The same things were measured in two ways. Each way mixes the same 5 hidden numbers, adds some noise and spreads widely along 3 directions of its own, which tell nothing about the thing.
In the rows, zero is written as 128.
Some things both ways: the first way, then the second way.
[132  71 114 169 131  85 135 125 119 157 142 132 111]
[107 147 135 115 196 137  88  94 136 133 147]

[140 139 102 159  73  81 157 145 137 116 106 179 104]
[148 124 113 133 183 121 136 118 104 156 166]

[103 139  89 123 116  84 140 161 128 156  86 137 103]
[159 127 126 142 152 103 142 109 117 165 112]

[123 133  83 185  98  99 124 145  87 131  94 133 103]
[147 133 130 131 150 107 103  89 152 167  97]

[123 116 115 173 102  86 138 132 129 134 123 151 109]
[118 126 125 138 161 138 130  98 122 156 128]

[161 130 104 156  63 120  99 157 104 163 136 158 113]
[111 109 127  91 163 123 112  94 117 107 163]

[146  87 116 144 136 127 106 133 111 175 141 141 132]
[ 75  94 124  92 141 114 125 121 113 115 137]

[107 135 132 164 108 148  83 143 119 155 135 106 140]
[118 133 124 135  89 135 159  98 135 134  96]

[156  99  86 159 121 134 123 167  92 146 104 122 125]
[120 104 112 109 191  84 112 142 148 135 112]

[119 151 110 130 139 155 140 160 125 132  94 116 152]
[185 159  82 123 118  99 155 143 112 133 159]

[154 142  97 149 131 142 159 126 104 117  96 192 150]
[131 119  74 102 123 101 124 154  98 153 180]

[148 126 117 156  91 117 125 137 121 153 144 138 124]
[127 179 121 111 166 157  93  86 138 126 176]

[106 121 105 152 107  81 145 149 135 147 117 109 102]
[143 135 111 129  99 139 149  93  99 148 156]

[128 141 125 157 114 163 111 154 124 120 103 170 153]
[110  86  96 141 123 100 183 163 112 149 105]

[ 70 102 126 163 140  82 105 131 132 156 119 116 112]
[161 118 132 116  96 115 175  81  86 121 142]

[115  90 105 148 116  68 118 133 121 161 115 159  96]
[ 66  60 129 118 125 116 155 119  89 158 113]

Other things, the second way, with their names:
<9>: [125 148 111 159 173 131 153 136 127 156 119]
<197>: [113 119 126 132 141 130 131  99 131 151 116]
<332>: [183 130 105 127 119 104 146 110 118 155 142]
<364>: [138 118 100  90 101 104 132 112 103 126 162]
<372>: [ 74 144 141 128 185 164  95  88 142 144 127]
<440>: [134 142 118  98  86 136 144  82  96 117 172]
<257>: [135 170 114 138 155 155 149 114 126 120 159]
<314>: [181 127 102 103 146  93 117 110 117 135 167]
<342>: [ 92 132 118 109  97 155 107  83  98 157 171]
<72>: [191 163 106 123 150  94 131 113  94 154 166]
<172>: [176 169  95 155 153 130 127 116 154 163 138]
<106>: [ 88 116  64 104 104 115 149 183 105 131 163]
<287>: [ 75  85 125 120 159 123 148 123 104 136 126]
<242>: [136 211 129 142 252 156 109 117 139 109 176]
<76>: [ 91 106 113 116 130 109 135 134 118 148 108]
<89>: [ 99 115 114 112 148 116 115 123 109 150 144]
<151>: [ 95  90 117 100 133 100 130 131 146 114  99]
<344>: [141 139 126 114  82 137 158  76 102 118 141]
<150>: [ 78 137 120 101 165 137 103 118 149 107 136]
<21>: [105 129 131 118 187 115 131 119 109 125 140]
<341>: [156 141 106  88  86 127 122  83 123 109 177]
<115>: [102 102 135 117 147 112 112  97 137 151  98]
<277>: [ 96  71 114 127 156  89 157 150 120 150  84]
<126>: [150 145 118 102 146 135  87  75 143 135 164]
<229>: [142 136 107 131 148 127 127 117 128 148 151]
<154>: [ 82 153 122 119 182 134 127 132 122 118 140]
<135>: [101 143 125 116  82 155 159  88  92 119 152]
<85>: [162 164 128 164 177 134 155 101 117 159 129]
<371>: [145 132 138 164 163 132 159  93 132 155 105]
<171>: [108 151 111 100 165 121 118 134 117 111 160]
<361>: [115  98 102 113  97 114 126 114 126 161 126]
<26>: [ 73 101 109  95 132 139 104 117 127 131 157]
<324>: [149 140 109 122 110 132 180 110  87 113 166]
<281>: [170 131 114 133 175 115 115 104 149 151 137]
<310>: [ 87 126 113  88 135 125 132 126 104 104 160]

Some of these things the first way, each followed by its name:
[113 130 142 121 141 130 141 132 159 141 119 165 156] | <9>
[130 123 108 144 118 142 101 152 109 141 100 170 136] | <277>
[124  96  91 156 128  91 119 138  98 168 117 119 104] | <115>
[172 169  99 126  76 187 103 185 101 142  96 165 150] | <106>
[124 157  85 118 123 115 164 155 123 150  96 113 129] | <332>
[128 130 145 146 106 136 130 151 156 147 153 111 147] | <257>
[138  97 132 155 114  96 126 114 133 163 157 158 123] | <372>
[107 143 144 107 131 137 125 139 161 165 135 127 153] | <324>
[177  99 113 162 127 134 144 116 104 155 155 137 147] | <26>
[147 141 111 128  85 155  81 165 110 170 112 166 131] | <171>
[162  82 140 158 146 161 114 130 118 168 176 101 161] | <150>
[ 83 126 138 153 124  86 140 133 160 126 108 157 120] | <85>
[169 141  72 126  87  99 170 159 106 176 138  77 106] | <126>
[ 89 133 106 150 146  96 145 119 125 121  70 186 124] | <72>
[126  96 111 186 118 100 122 120 104 124 108 188 118] | <89>
[132 126  81 159  99 116 111 168  92 155 100 114 104] | <364>
[143 134  88 165  98 130 125 162  97 157 132  76 122] | <341>
